There are 9 hidden switches. A switch that is on adds its own fixed numbers to the row, and there is some noise. The rows also spread widely along 9 directions, which tell nothing about the answers.
In the rows, zero is written as 128.
Some rows, each with its switches (1 for on, 0 for off) after it:
[164 139 171 100 130 114 153 186 167 114 142  90 176 117 170 110 140 115
  92 117 152 164 121 149  87 171 107 107]	1 0 1 1 0 1 1 0 0
[134 134 108 117 130 126 135 142 113 149 115 128 124 134 135 109 128 133
 141 111 121 145 116 186  97 146 130  76]	1 1 0 0 1 1 1 1 0
[121 121 112 134 113 124 124 140  79  75 100 136 103 133 139 148 113 114
 123  99 136  84  72 191 129 162  94  72]	0 1 1 0 0 1 1 0 0
[120 151 177 114 127 100 144 167 143 108 164  85 160 127 145 106 131 107
  63  94 147 139 109 157  49 147  95 111]	0 1 0 0 0 1 0 1 0
[170 184 125 131 134 141 102 113 121 151 162 116 154 120 103  67 173 157
 161 135 127 156 148 136 119 153 145 130]	0 0 0 1 1 1 1 1 0
[139 118 125 141 108 148 120 155 129 139 170 146 186 117  83  87 105 162
 139 113 136 105 100 146 123 172 112 165]	0 0 1 0 0 1 1 1 0
[184 187 153 139 158 110 135  85 149 156 178 131 144 132 105 110 146 163
 119 129 147 109 141 132  69 124 121 166]	0 0 0 1 1 1 1 1 0
[ 94 181 164 120 123 107 103 137 117  85 154  81  90 140 133  94 147 108
  85  83 114 127 120 138  93 154  91  85]	0 0 1 0 0 1 0 0 0
[152 127 158 148 117 132 153 155 130  91 170 141 162 103 102  91 125 142
 122 153 151  96 120 108  92 152  82 152]	1 0 0 1 0 1 1 0 0
[134 145 158 102 101 122  91 169 134  82 131 118 127 137 133  93 133 131
 141 104 123 115 116 162  54 160  89 123]	0 0 1 1 0 0 1 1 0
[108 140 151 128  96 117  92 175 138 139 174 128 135 149 111  81 103 155
 132  88 110 121 111 149  86 171 110 133]	0 0 1 1 0 1 0 0 0
[122 205 138 130 147 135 107 135 122 104 193  82 165  98 105 106 163 129
  94 101 146 116 109 161 105 129 100 128]	0 0 1 1 0 1 1 0 1
[133 146 138 123 106 122 112 178 149 151 205 127 187 102  89  68 127 157
 148 116 124 127 127 146  57 149 114 159]	0 1 0 1 1 1 1 0 0
[104 164 121 160 118 132 120 114 102 104 187 138 134 117  70  96 122 148
 117  99 122  65  93 139 145 135  87 135]	0 0 1 0 1 0 0 0 0
[139 169 147 125 128 110 106 137 134 131 155 112 127 130  96  68 134 164
 141 121 126 127 150 142  28 141 115 134]	0 1 0 0 0 0 0 1 1
[116  97 136  96 116 143 184 222 127  80 140 115  98 125 119 101 109 111
 103 145 101 125 132 106  87 146  84  60]	0 0 1 1 1 1 1 0 0
[113 172  98 103 134 148 110 177 126 139 154  87 184 111 141 124 141 137
 114  83 150 145  85 226 108 138 125  87]	0 0 1 1 0 1 1 0 1
[134 130 103  87 152 137 164 205 164 177 147  83 166 132 143 109 115 141
 103 102 134 181 131 189  86 135 148  71]	0 1 1 1 0 1 1 1 0
[165 170 132 144 163 128 152 121 138 129 174 113 155 111 104 126 132 159
 106 125 162  97 122 146  91 131 110 142]	0 0 1 1 0 1 1 0 1
[139 153 163 136 130 118  94 129 147 161 167 124 115 153  90  67 121 160
 136 106 101 136 145 119  90 178 128 149]	0 0 1 0 0 1 1 1 0
[171 195 141 148 172 113 144  87 151 174 185 104 177 127 113 113 141 171
  86 111 174 129 125 159  86 132 135 161]	0 0 0 0 0 1 0 1 1
[142 143  87 153 113 161 120 135  80  81 141 145 158 102  98 119 131 147
 161 132 149  77  86 167 165 147 107 119]	0 0 1 1 0 1 1 0 0
[126 158 106 157 104 151  96 143 103 124 173 136 157 119  87  86 126 165
 154 107 132 108 102 153 165 160 125 129]	0 0 1 1 0 1 0 0 0
[119 145 138 123 135 123 123 142 146 156 163 115 139 139 109  82 129 143
 113 116 124 143 127 145  95 163 129 117]	0 0 0 0 0 1 1 0 0

New rows. What belongs after each?
[133 175 104 131 134 133 113 138 123 118 148 104 171 101 130 111 148 135
 131  96 151 121  98 196 134 136 120 108]	1 1 1 1 0 0 1 0 0
[196 151 108 127 162 150 195 149 143 139 170 115 182  86 101 109 149 167
 129 178 168 129 150 127  81 118 124 128]	0 0 0 1 1 1 1 0 1
[132 140 163 129 108 130 112 183 178 161 206 130 205 116  86  57 111 160
 124  97 124 130 116 139  84 165 102 187]	1 0 1 1 0 0 1 1 0
[155 108 113 128 164 140 224 169 165 142 156 130 179 109 124 133  99 147
  81 141 171 115 103 153 113 117  99 113]	1 0 0 1 0 0 1 0 0
[127 157  77 148 115 148 113 117  85  89 145 131 133 102  92 107 135 161
 162 129 145  81 109 161 132 133 114 114]	0 0 1 0 0 1 0 0 0
[144 125  76 134 142 169 180 168 139 150 176 134 174 107  74  82 108 184
 138 160 153 121 134 136 111 109 125 123]	0 0 0 1 0 0 0 1 0
[137 107 132 134 108 121 153 200 133 120 158 147 157 121 103 112  76 166
 129 105 136  83 100 169  56 136  78 134]	1 1 1 1 0 0 0 1 1
[143  98 121 139 115 139 143 170 105 105 117 151  89 142 106  89 106 142
 156 151 115 119 130 119 110 166 113  81]	0 1 0 1 0 1 1 0 0
[132 185 146 147 134 126 122 146 115  97 192  90 171  93 101  99 146 137
  99 105 151 110 118 147 103 135  97 127]	0 1 1 1 0 1 0 0 1
[137 140 150 161 124 139 137 144 119 108 184 149 116 128  49  75 116 155
 130 134 100  83 125  86 135 156  83 140]	0 0 1 1 1 0 1 0 1
[112  99 100 123 139 150 192 173 117 121 149 138 127 123  94 118  86 142
 101 145 139  95 106 147  86 119  95  98]	0 0 0 0 0 1 1 1 0
[130 169 161 170 121 109  98  95  73  73 138 129  78 139 102  94 141 130
 126 118 122  95 124 122 106 165  96 106]	0 1 0 0 0 1 0 0 1
[139 182 159 132 147 103 123 113 131 127 162 112 123 146 136 134 136 124
  87  76 128 112  97 164 116 146 106 115]	0 0 1 1 1 1 1 0 0
[159 142 100 144 110 163 139 157  88  73 166 124 190  57  66  86 156 150
 163 162 145  90 121 123 120 144  98 135]	0 1 1 0 1 1 1 0 1
[145 115 140 114 131 126 185 181 153 137 137 127 141 144 144 111 107 138
  96 125 135 145 115 140  97 152 108  83]	0 0 0 1 1 0 0 0 0
[171 123 140 167 145 132 167 113 132 130 162 146 132 127  80 104 107 159
 112 141 140  94 127  91 138 169 113 153]	0 0 1 0 0 1 1 0 0
[120 170 170 119 125 106 105 137 143 138 165  99 149 137 136  83 154 114
  94  94 119 161 116 148 102 179 119 112]	0 0 0 0 1 1 1 0 0
[146 110 124 117 129 143 188 208 144 101 158 108 137 110  94  86 107 151
 116 149 132 118 147 109  76 125  96 101]	0 1 1 1 0 0 0 1 0
[101 124 125 114  82 149 112 201 117  87 149 119 169 113 104  75 121 135
 133 112 129 113  98 155  92 158  87 118]	0 0 1 0 0 0 0 1 0
[142  83 149 115  93 120 140 195 138 106 126 153 134 146 137 123  79 146
 133 116 127  95  96 154  64 179  88 125]	0 0 1 1 0 1 1 0 0
[172 193  94 124 131 153 105 127 100 106 119 103 141 110 119  94 184 155
 172 133 135 146 139 163 128 137 136  90]	0 0 1 1 1 0 0 1 1
[126 141 136 106 116 128 147 183 133 100 152  92 144 104 114  65 149 125
 121 140 122 156 145 123  75 146 107  82]	0 1 0 0 1 0 0 0 0
[152 185 165 103 139  94 116 124 148 135 147 105 172 139 187 143 154 115
  87  80 157 144  88 208  71 151 115 112]	0 0 0 1 1 1 1 0 0
[148 156 166  81 123 122 126 176 165 147 151  84 189 122 155  76 163 120
 104 112 135 195 133 152  61 175 126 114]	0 0 0 0 1 1 1 1 0
[144 146 100 121 159 153 161 151 133 137 150 112 105 128  93  84 131 158
 136 168 127 138 168 122  82 116 133  91]	0 0 0 1 0 1 1 1 0
[174 129 146 122 124 112 143 146 123  84 128 122 115 109 108 112 123 153
 144 149 144  92 146 129  29 151  97 131]	0 1 1 0 0 1 1 0 1
[101 141  81 142 122 154 123 139  91 122 179 136 142  99  54  83 115 158
 150 133 128  84 113 159  93 114 109 128]	0 1 0 0 0 1 1 1 0
[111 127 116 119 133 124 161 152 128 113 133 125  93 141 118 111 105 147
 108 127 134 104 119 156  68 125  98  85]	0 0 0 0 0 0 0 0 0
[185 108 127 129 122 156 177 173 126  89 141 126 175  86  98  97 127 156
 143 181 160 106 138 104  92 165 104 140]	0 0 1 0 0 1 1 0 1
[149 152 114 164 129 145 127 118  61  69 126 142 118 116  96 123 140 137
 141 140 144  75  98 158 125 134  94 104]	0 1 0 1 0 1 1 1 1
[142 157 109 155 141 140 146  92  74  75 118 134  87 131 107 121 140 137
 124 146 146  86 120 132 132 126 104  87]	0 0 0 0 0 1 0 1 0
[126 160  98 141 125 168 108 137 100 117 161 109 139 103  67  57 157 149
 156 143 119 132 139 121 160 155 132 114]	0 0 1 0 0 1 1 1 0
[158 171 129 148 152 129 140 123 151 166 195 120 143 135  82  93 116 181
 119 120 134 120 147 126  93 130 132 156]	0 0 1 1 0 1 0 1 0
[105 194 100  97 138 123 100 120 105 119 128  89 132 125 162 132 167 112
 114  87 139 135  95 228  90 125 123  67]	0 0 0 0 1 1 1 0 0
[111 148  90 146 164 140 171 129  90 112 151 118 134 109 102 142 118 131
  83 119 155  83  91 185 119 106 101  79]	0 1 0 0 0 1 1 0 1
[146 118 151 111 121 135 176 173 112  69 130 114 143 115 131 110 142 101
  91 152 140 123 112 123  91 152  81  90]	0 0 0 0 1 1 1 1 0
[146 147  73 111 150 168 155 166 151 164 165 113 187 103  92  86 135 174
 138 147 155 147 131 173 101 111 138 120]	0 0 0 1 0 0 1 1 0
[157 172 117 155 170 134 143  89 118 137 152 126  86 146  95 117 130 160
 117 125 128 108 138 130 139 127 129 114]	0 0 1 1 0 1 1 1 0
[ 80 156 130 115 121 124 114 170 137 150 185 105 167 134 116  96 110 139
  90  78 131 128  92 190  69 136 108 121]	0 0 0 0 0 1 0 1 0
[113 128 133 157 111 137 136 143  66  54 115 134 107 133 120 134 116 118
  99 107 136  79  73 149 150 171  77  76]	0 0 1 0 0 1 0 0 1
[ 83 162 110 139 155 150 148 149 111  97 178  84 136 101  85  92 138 106
  68  97 127 115  99 147 172 124 100  72]	0 1 1 0 0 0 1 0 0
[145 175 134 118 118 119 111 142 149 129 185  95 188  98 115  90 146 161
 131 111 156 120 131 157  52 141 117 158]	0 0 1 0 0 1 0 0 0
[131 143 151 142 146 112 131 129 131 134 144 130  68 169 115 108 106 140
 104 103 104 118 126 125 125 160 116  94]	0 0 1 1 0 1 1 0 0
[113 156 183 109 110 102 118 181 148 102 178 101 167 135 142 115 115 118
  73  75 140 111  95 162  47 147  78 139]	0 0 1 1 0 1 0 1 0
[167 114 131 145 123 135 145 137 140 150 146 147 191 127 121 118 106 155
 123 111 160 114  92 156 144 187 124 149]	0 0 1 0 0 1 1 0 0
[108 166 129 137  97 124  60 154 117 128 190 141 151 122  83  93 115 168
 161  83 121  80  95 184  66 154 100 164]	0 0 1 1 0 1 1 0 1
